The rows of a group lie close to one hidden flat surface of 10 dimensions, which may be shifted away from zero. Surfaces can cross.
Some rows, each with its group after it:
[40,57,-60,13,-32,3,-2,23,32,30,19,-17,-12,48,-10,9,-12] -> K460
[-2,-26,9,10,-3,12,-2,9,20,-12,3,-6,9,7,-4,-12,15] -> K460
[-17,23,11,37,3,1,-15,-21,6,15,13,-3,-8,6,6,4,23] -> K561
[-5,-15,7,-9,-11,14,-16,7,4,8,-5,2,6,-2,-3,9,-6] -> K460
[9,-9,21,-18,-9,20,-16,14,39,18,29,-13,10,-16,0,27,30] -> K209
[6,11,2,-31,10,20,0,4,6,1,15,0,0,10,16,7,5] -> K447
[-1,-4,4,9,2,8,37,-17,-4,-8,-2,1,-5,23,3,-52,-27] -> K176
[-14,-11,8,36,3,-19,21,-4,-8,-4,-5,-19,-14,-22,-8,6,8] -> K251
[-6,11,14,-31,46,22,5,-19,-12,-4,7,9,-3,0,31,17,7] -> K460
[1,7,-17,25,-36,-26,8,3,-6,21,14,10,2,-31,-25,-11,26] -> K176
[-15,-28,0,19,-45,-22,8,5,-12,25,13,-18,-2,-22,-25,17,-16] -> K176
[-2,-11,4,15,8,33,28,-29,-17,-4,-10,-24,-15,-4,22,-16,-26] -> K460
[-21,-7,1,-14,-6,-22,6,-25,-52,-1,12,23,8,-26,4,-1,-6] -> K447
[-8,32,-6,8,-17,-14,-16,8,-6,11,-9,-3,-15,9,-3,12,-5] -> K251
[-7,-1,28,-4,19,-28,18,-1,3,-20,4,-34,-16,-2,8,16,-10] -> K561
[11,-5,-3,22,42,23,-9,-8,4,-13,-47,24,5,-18,4,-15,20] -> K176
[-27,-4,-12,13,11,5,2,15,-6,8,-18,34,1,48,-15,-26,3] -> K561
[-22,16,17,6,-5,-54,-9,-23,-13,15,36,-25,-11,0,-4,52,-26] -> K460
[-7,-24,-4,-6,-16,17,-12,-1,-15,6,-5,8,10,-5,0,5,-8] -> K460
[-2,2,5,17,-22,4,-10,-20,-23,-14,-18,1,-1,-17,7,-24,-5] -> K447
[1,4,7,-14,14,2,-13,1,2,-1,0,19,9,-21,5,8,30] -> K176
[-9,-4,13,-5,17,-15,33,-3,-3,1,-2,3,-8,5,-4,-17,-16] -> K176
[-18,39,-3,28,-4,-13,-30,-11,-16,0,-4,18,-6,-3,6,0,35] -> K251
[27,-7,-10,-2,-30,3,-6,-4,30,43,25,2,20,-3,-25,5,-26] -> K460
[7,-16,-4,-10,-14,5,-42,10,6,-17,-7,6,21,8,-1,7,3] -> K447
[5,5,-26,25,2,0,6,-4,-13,-16,-9,-14,-8,10,8,-2,0] -> K561
[16,6,-22,18,-33,16,-59,-1,4,-7,-16,-20,6,17,6,22,-19] -> K561
[2,4,6,-33,-14,9,2,-8,-7,17,16,-10,-2,2,8,17,-34] -> K460
[22,41,-15,-33,-13,38,-26,0,7,18,-3,18,3,26,18,-6,-15] -> K176
[11,14,-3,0,-5,-12,10,12,12,-18,-3,-5,-3,14,-3,-26,2] -> K176
[32,0,-23,3,14,15,-7,4,14,0,-14,-13,0,-6,2,24,-8] -> K561
[-20,-12,29,-22,8,2,-7,19,6,-16,5,-11,-4,-5,12,19,27] -> K447
[17,-6,-14,-30,34,4,10,19,16,16,-10,30,11,10,-15,8,-9] -> K209
[24,-16,-14,-11,-12,-1,7,3,4,8,6,-28,0,-10,-5,28,-38] -> K209
[-3,-13,25,3,-43,0,29,-3,-8,0,8,-55,-25,-27,8,3,-28] -> K209
[-8,-18,25,9,17,2,-4,12,31,4,-13,4,3,5,-15,0,6] -> K447
[-5,22,32,-38,-13,9,-12,41,18,6,-49,-1,-24,10,-4,-1,-24] -> K447
[1,13,6,4,-18,6,-18,3,16,4,5,-36,-14,23,9,25,-22] -> K460
[-11,-7,11,7,7,18,-11,-23,-12,-18,7,-18,-1,6,26,6,0] -> K447
[-24,31,-2,3,3,-3,-19,-18,-41,-3,-14,6,-17,-1,22,18,1] -> K209
[3,15,-31,-21,-17,20,-24,2,-20,-15,23,9,11,19,24,1,26] -> K251
[-16,32,-2,24,4,14,9,2,7,29,7,12,-14,8,-2,-7,37] -> K561
[-7,-13,-16,35,-3,7,10,5,-9,-3,-17,-3,-7,-7,-6,-8,14] -> K251
[1,17,-7,-9,-37,24,4,11,-5,19,-5,-14,-17,11,4,-2,-21] -> K251
[16,-22,-50,-1,10,20,-31,17,-5,0,-22,14,18,29,-7,27,-18] -> K209
[-15,17,-30,13,10,-38,16,49,-18,-20,-20,-20,-33,-3,-7,38,33] -> K251
[-35,-7,-2,16,-13,-6,-14,19,-21,2,-18,-8,-16,13,-5,25,-1] -> K176
[6,6,1,27,32,-5,26,-35,7,10,17,14,6,-12,-4,-20,11] -> K561
[-25,-6,4,-11,38,10,-16,26,12,14,-23,31,1,40,-11,18,6] -> K251
[8,-1,11,-31,-29,-1,3,22,14,-1,12,-11,0,9,-2,-9,-12] -> K460
[-4,-10,-7,11,26,-1,-9,3,-5,-22,-21,1,2,13,5,7,1] -> K209
[-6,-12,-3,15,-11,-8,-1,0,2,-6,12,-13,3,9,-3,3,2] -> K460
[9,13,-20,-13,18,1,-14,16,4,-7,-6,13,4,12,4,13,16] -> K176
[-11,-7,-4,10,-28,-36,16,12,-6,-12,18,-15,-3,6,-13,-11,4] -> K460
[3,28,-15,16,38,-18,25,-18,6,30,28,4,-9,0,-5,26,10] -> K561
[-11,6,3,-9,-8,-25,-7,37,4,-14,-9,2,-5,0,-9,7,25] -> K251
[9,-20,0,-24,4,-35,-9,1,6,-44,39,-19,22,35,5,5,-15] -> K209
[21,9,-18,14,-29,-1,-27,-6,-11,-21,-15,-10,5,-19,6,-7,-6] -> K447
[16,-5,-11,9,-1,-9,4,12,16,9,-10,11,6,-11,-21,-5,2] -> K209
[6,3,36,-12,9,-12,7,2,24,-2,-4,-12,-5,-18,-3,2,-4] -> K447
[12,1,-4,-7,-7,-8,-7,5,-6,-9,-16,-2,1,-17,0,4,-4] -> K447
[-8,10,12,-4,35,-8,-28,8,14,-8,-20,38,11,15,-5,-2,25] -> K251
[-9,-15,9,-24,-5,-18,-11,44,17,-2,-12,-13,-6,31,-17,31,-24] -> K251
[29,-54,-10,6,-36,8,-6,17,25,-11,6,-31,20,-14,-17,3,-9] -> K176
[-12,-14,-6,3,10,33,3,-3,-4,-7,14,0,3,18,14,-5,24] -> K561
[-9,15,-7,-17,-8,-16,15,20,-2,7,9,5,-8,19,-8,-3,-4] -> K176
[-24,14,7,28,17,5,-9,5,-1,-15,-29,-4,-18,26,8,-7,13] -> K561
[-12,-2,4,3,0,-6,-21,14,0,7,-42,10,-7,15,-15,11,-30] -> K447
[-8,-26,-12,16,8,31,31,25,-9,2,-57,-16,-28,1,-7,-1,-24] -> K209
[46,-3,-8,3,-6,2,-15,-2,25,-16,-16,-13,15,-20,-3,-6,-15] -> K447
[6,-31,14,12,-12,0,-7,1,11,-18,-10,-14,9,-6,-7,-11,-6] -> K251
[7,-8,-17,22,23,-9,4,-3,5,-15,4,-26,-2,8,2,24,0] -> K209
[15,-2,4,20,14,-16,-4,-17,5,-18,-12,-21,-1,-5,0,6,-22] -> K561
[-5,5,42,3,-3,-6,-15,-36,-6,-25,14,-10,5,-32,23,-14,17] -> K176
[-4,28,9,10,-3,-26,5,9,12,14,-14,4,-14,5,-17,-7,-10] -> K561
[-3,-18,-19,15,-22,23,-11,3,-14,-1,-7,-8,1,2,3,2,-1] -> K209
[-11,14,16,-43,17,29,-5,10,5,4,7,43,10,9,13,-19,38] -> K251
[14,-31,9,-17,5,15,0,-8,3,-3,-8,8,18,-17,0,-5,-14] -> K209

New rows. What belongs after each?
[-2,-12,6,22,14,-12,4,-2,5,-10,-11,12,9,-17,-12,-19,23] -> K251
[-9,-11,-22,-2,-16,26,-16,14,-24,-20,-12,-3,-1,18,16,0,8] -> K460
[1,-12,-14,1,-11,8,-2,24,23,3,24,-3,9,18,-9,2,26] -> K209
[-5,-22,-1,-4,-17,13,-20,13,-3,5,-15,15,11,-9,-8,2,5] -> K460
[-27,5,9,18,8,16,14,5,-7,24,-19,4,-20,3,-2,2,7] -> K251
[0,2,-16,19,-27,-9,-13,2,-5,19,-5,-6,-2,-1,-15,13,-16] -> K460
[29,34,-19,-38,35,-15,-7,-10,2,-7,20,23,16,9,13,11,1] -> K251
[1,-9,-8,-14,-36,-7,-46,21,13,8,15,-3,18,15,-13,28,-3] -> K460
[23,-4,-2,3,-19,36,-15,-14,16,23,-5,-15,3,-5,3,9,-34] -> K460
[14,-1,-12,-27,-11,3,6,20,11,5,21,15,14,6,-6,-9,18] -> K176
[8,-9,-4,-6,-20,11,-4,1,2,-5,13,-15,3,9,5,-2,-9] -> K460
[13,22,-2,23,-6,-22,-8,-22,-4,5,1,4,1,-38,-4,1,12] -> K176
[17,-8,-6,-20,36,8,-23,-10,-1,0,-16,8,13,-9,6,39,-20] -> K209
[-7,23,-14,2,-19,2,-17,6,-22,17,-17,2,-15,-4,1,20,-12] -> K209
[10,25,7,-57,20,24,-35,6,7,16,5,29,12,-5,18,35,16] -> K176
[-5,0,-1,9,-10,-2,-26,-2,-6,-7,-2,3,5,0,1,5,12] -> K209
[10,-11,-1,12,15,5,-4,-6,3,-11,-12,8,7,-18,0,-6,13] -> K176
[-6,-8,-31,-1,30,23,-15,-13,-23,-2,-3,47,23,15,6,-9,21] -> K209
[0,-1,-2,34,-41,-18,-7,8,16,13,-1,-30,-9,7,-21,3,-21] -> K460
[-24,14,14,-7,-32,7,-11,-12,-13,25,24,-15,-11,16,10,20,-23] -> K251
[-5,12,-21,0,5,-11,23,9,-8,-16,14,5,-3,38,3,-27,6] -> K176
[2,-24,3,-18,-2,31,-30,22,12,-1,-17,2,10,-1,2,19,9] -> K176
[7,-6,6,-5,-16,-25,22,71,24,-21,-49,-7,-19,-21,-29,-19,25] -> K251
[-11,35,34,24,11,-27,-11,-12,18,8,-2,-21,-22,-7,2,22,2] -> K561
[0,17,-1,-20,6,1,27,-9,-6,28,18,-2,-13,10,2,9,-28] -> K460
[7,-46,-24,5,7,49,-5,-5,-10,-2,-14,-14,8,-3,13,25,-16] -> K209
[4,-19,21,-12,14,10,19,-17,4,0,-5,-7,1,0,4,-11,-35] -> K176
[-19,15,22,6,-37,17,-8,-5,-6,12,1,9,-7,-15,6,-30,23] -> K251
[-14,-5,-6,47,-26,-20,-3,-11,-11,-4,11,-24,-6,2,-7,2,2] -> K561
[7,-27,-9,7,19,42,39,-15,-8,25,-4,-2,-5,-33,4,2,-3] -> K209
[17,-22,-39,-12,-16,10,45,9,-8,15,26,1,7,-2,-11,-13,-7] -> K251
[-29,7,-8,21,7,4,19,10,-29,-28,-17,-19,-28,22,17,-10,13] -> K460
[6,-4,-30,24,0,16,9,-12,-17,-4,0,-16,-6,0,10,5,-1] -> K251
[25,-2,-14,-30,27,8,13,-3,5,-5,21,-11,6,2,14,24,-14] -> K561
[2,20,35,-21,34,-17,18,-14,5,-17,-5,2,-8,-5,14,-17,-6] -> K176
[1,11,28,-49,-14,-19,7,12,-14,-22,4,-6,-6,-21,14,-4,-3] -> K460
[-6,-38,11,-10,22,28,-9,16,9,-22,-34,-15,-2,21,8,14,-22] -> K176
[-33,18,-7,38,-54,-19,-5,-5,-32,-8,29,7,-3,2,2,-39,53] -> K176
[-16,11,34,-28,-20,-16,13,8,1,33,11,14,-8,-24,-13,-3,0] -> K176
[-15,16,-14,19,-17,18,1,6,-8,30,-12,17,-11,10,-7,-13,5] -> K251
[11,40,-12,-13,-14,31,22,15,8,24,2,18,-11,-7,5,-30,31] -> K561
[1,-10,26,-16,-18,-4,-11,12,1,-17,-17,-6,0,-23,1,-7,4] -> K460
[-23,-9,-26,-13,-32,21,-21,7,-42,24,-8,8,-5,20,2,27,-31] -> K460
[20,-5,-11,-30,1,-8,-10,-23,-20,-23,34,-12,16,-17,25,23,-6] -> K447
[34,-18,-17,4,-20,-19,-3,22,38,7,14,-15,14,-4,-31,10,-7] -> K209
[9,-14,5,13,21,5,-15,-6,21,-10,-2,-15,8,10,1,18,-6] -> K447
[-28,-1,-3,19,17,-7,-11,13,5,22,-1,13,-4,23,-14,27,16] -> K460
[2,11,13,-3,-4,-6,-2,10,10,0,-13,8,-4,-12,-5,-12,12] -> K176
[-9,10,0,-8,4,4,-5,-12,-15,-3,19,-5,-3,4,19,15,9] -> K251
[-24,14,39,-11,4,-7,4,-25,-15,-20,22,7,-1,-8,23,-30,27] -> K176
[-12,-26,16,-13,20,33,-7,17,12,-13,-18,3,4,9,8,2,19] -> K209
[2,-47,18,36,12,-1,9,-18,14,-6,-17,-17,8,-11,-14,-7,-24] -> K251
[5,-18,-31,34,8,4,13,1,-7,-7,-13,-22,-10,4,-3,11,-10] -> K209
[3,-44,3,0,-29,5,-35,3,18,-28,35,-28,29,20,3,9,6] -> K460
[-12,26,7,6,16,-18,19,-5,-11,2,-15,10,-17,7,-2,-17,-8] -> K176
[-7,-25,15,-14,0,38,42,11,1,19,-11,-7,-14,-20,1,-9,-3] -> K209
[12,-9,-20,37,8,42,-20,-29,3,-7,-4,6,15,1,14,-18,18] -> K561
[-13,-14,24,-27,6,-1,-4,-32,-37,-14,-2,-1,5,-12,21,4,-36] -> K447
[5,-70,-19,26,11,-12,-1,-12,7,-3,0,17,39,23,-33,-10,-36] -> K561
[1,-9,-11,1,9,-11,-2,15,5,-21,-1,-31,-8,26,5,29,-14] -> K209
[16,49,-9,-21,17,-6,5,-27,-5,12,44,-5,-3,2,24,23,0] -> K561
[-1,-25,0,-4,12,3,-5,4,-5,-25,-20,11,13,10,-1,-15,-6] -> K209
[5,-5,-7,-2,6,-4,-15,-8,-7,-23,4,-20,3,19,13,18,-22] -> K561
[-7,-28,-9,31,-44,16,20,26,6,5,-28,-12,-9,10,-24,-39,-13] -> K460
[-25,-10,21,13,-30,-4,-16,42,18,-13,-26,-24,-16,22,-13,-1,9] -> K460
[23,19,-37,1,-8,23,-1,2,-23,-12,-25,13,-2,-16,13,-20,11] -> K460
[-12,40,16,-20,4,-40,1,22,-3,34,-17,2,-28,-12,-17,43,-23] -> K176
[-21,2,-11,22,2,-2,-1,-3,-9,15,7,-8,-10,24,-2,23,-8] -> K460
[-3,-12,-20,23,-12,13,-6,10,4,1,3,12,9,7,-9,-16,30] -> K209
[-15,2,29,-16,20,36,19,5,12,24,7,-9,-18,-23,17,19,31] -> K209
[-2,1,10,-16,-17,-42,-11,6,8,0,35,-2,12,-4,-15,19,5] -> K460
[24,-32,-9,-27,5,-38,-7,22,18,-1,25,35,42,-35,-33,7,31] -> K447
[-27,-3,52,-32,28,-7,18,-5,-2,9,-2,0,-14,-4,5,10,-22] -> K447
[21,5,-6,-6,9,-4,-18,-8,-11,17,-31,48,18,-68,-14,-3,20] -> K460
[2,1,-19,-6,-37,-22,-13,29,10,-16,29,-14,10,29,-8,2,14] -> K460
[10,0,-26,-16,3,22,17,-19,-18,21,24,8,6,7,9,3,-23] -> K460
[7,40,-19,-33,12,-2,-6,9,-14,15,3,26,-3,-2,10,22,8] -> K460
[-14,19,-1,31,4,9,26,12,4,9,-12,-6,-26,-7,-1,-15,36] -> K561
[-19,17,-2,-14,-1,16,3,18,1,1,10,-25,-22,54,16,19,-11] -> K460
[-15,7,7,20,8,-24,-7,-35,-13,-8,33,-12,2,18,12,11,-8] -> K561
[-25,21,-5,6,-43,-15,3,28,-11,22,1,10,-14,10,-18,-13,17] -> K176
[-28,9,0,23,-21,-14,0,-28,-33,-20,42,13,9,-4,16,-34,53] -> K176
[-17,9,-9,42,2,5,4,-20,-18,16,-6,1,-12,-5,0,-2,8] -> K251
[-26,-17,-9,35,6,11,29,24,-16,-33,-29,-28,-29,9,9,-11,29] -> K561
[10,-7,8,0,3,-14,14,7,19,4,-2,11,7,-13,-19,-17,9] -> K209
[4,23,23,8,-8,-36,-9,-9,13,-12,19,-40,-12,-3,6,23,-9] -> K460
[11,14,-1,30,-17,-17,-1,-13,6,13,-10,-6,-6,-8,-13,-9,-23] -> K251
[-19,-44,22,15,-28,17,-16,19,21,-12,-2,-28,3,24,-8,-2,-4] -> K460
[12,-11,-19,4,4,-5,-4,-5,-3,-16,14,-7,12,1,2,11,8] -> K176
[-2,-6,16,-23,-8,17,6,8,9,16,-11,7,-3,3,-3,-9,-17] -> K176
[-7,8,4,-10,23,-9,2,9,-8,-6,-33,21,-7,4,-3,-4,-7] -> K209
[-31,-36,13,-8,-38,-24,8,2,-24,29,17,2,4,-3,-25,10,-37] -> K460
[-7,21,-26,17,5,-7,24,12,9,27,11,3,-13,31,-15,3,0] -> K460
[-42,22,47,-18,-11,-8,-2,-17,-24,-11,17,-6,-16,11,25,-14,2] -> K176
[0,10,-15,9,-17,15,-36,1,-21,-3,-27,-3,-6,-8,9,22,-5] -> K460
[18,15,-4,-12,-5,-41,-2,26,3,-1,-22,-11,-11,-29,-17,32,-14] -> K447
[5,-41,3,-6,-6,22,23,29,30,-1,5,-9,9,4,-12,-17,13] -> K209
[-6,49,16,-20,-10,-24,-7,23,3,-21,1,-37,-33,20,19,22,-3] -> K460
[15,-17,2,-24,-24,34,2,-27,-15,-6,22,-33,3,4,28,2,-46] -> K460
[8,10,5,-2,2,-17,-4,-6,2,-12,12,0,4,-16,4,-1,16] -> K176
[-11,-17,-23,33,11,11,-12,6,7,28,-27,3,-4,44,-23,23,-41] -> K251
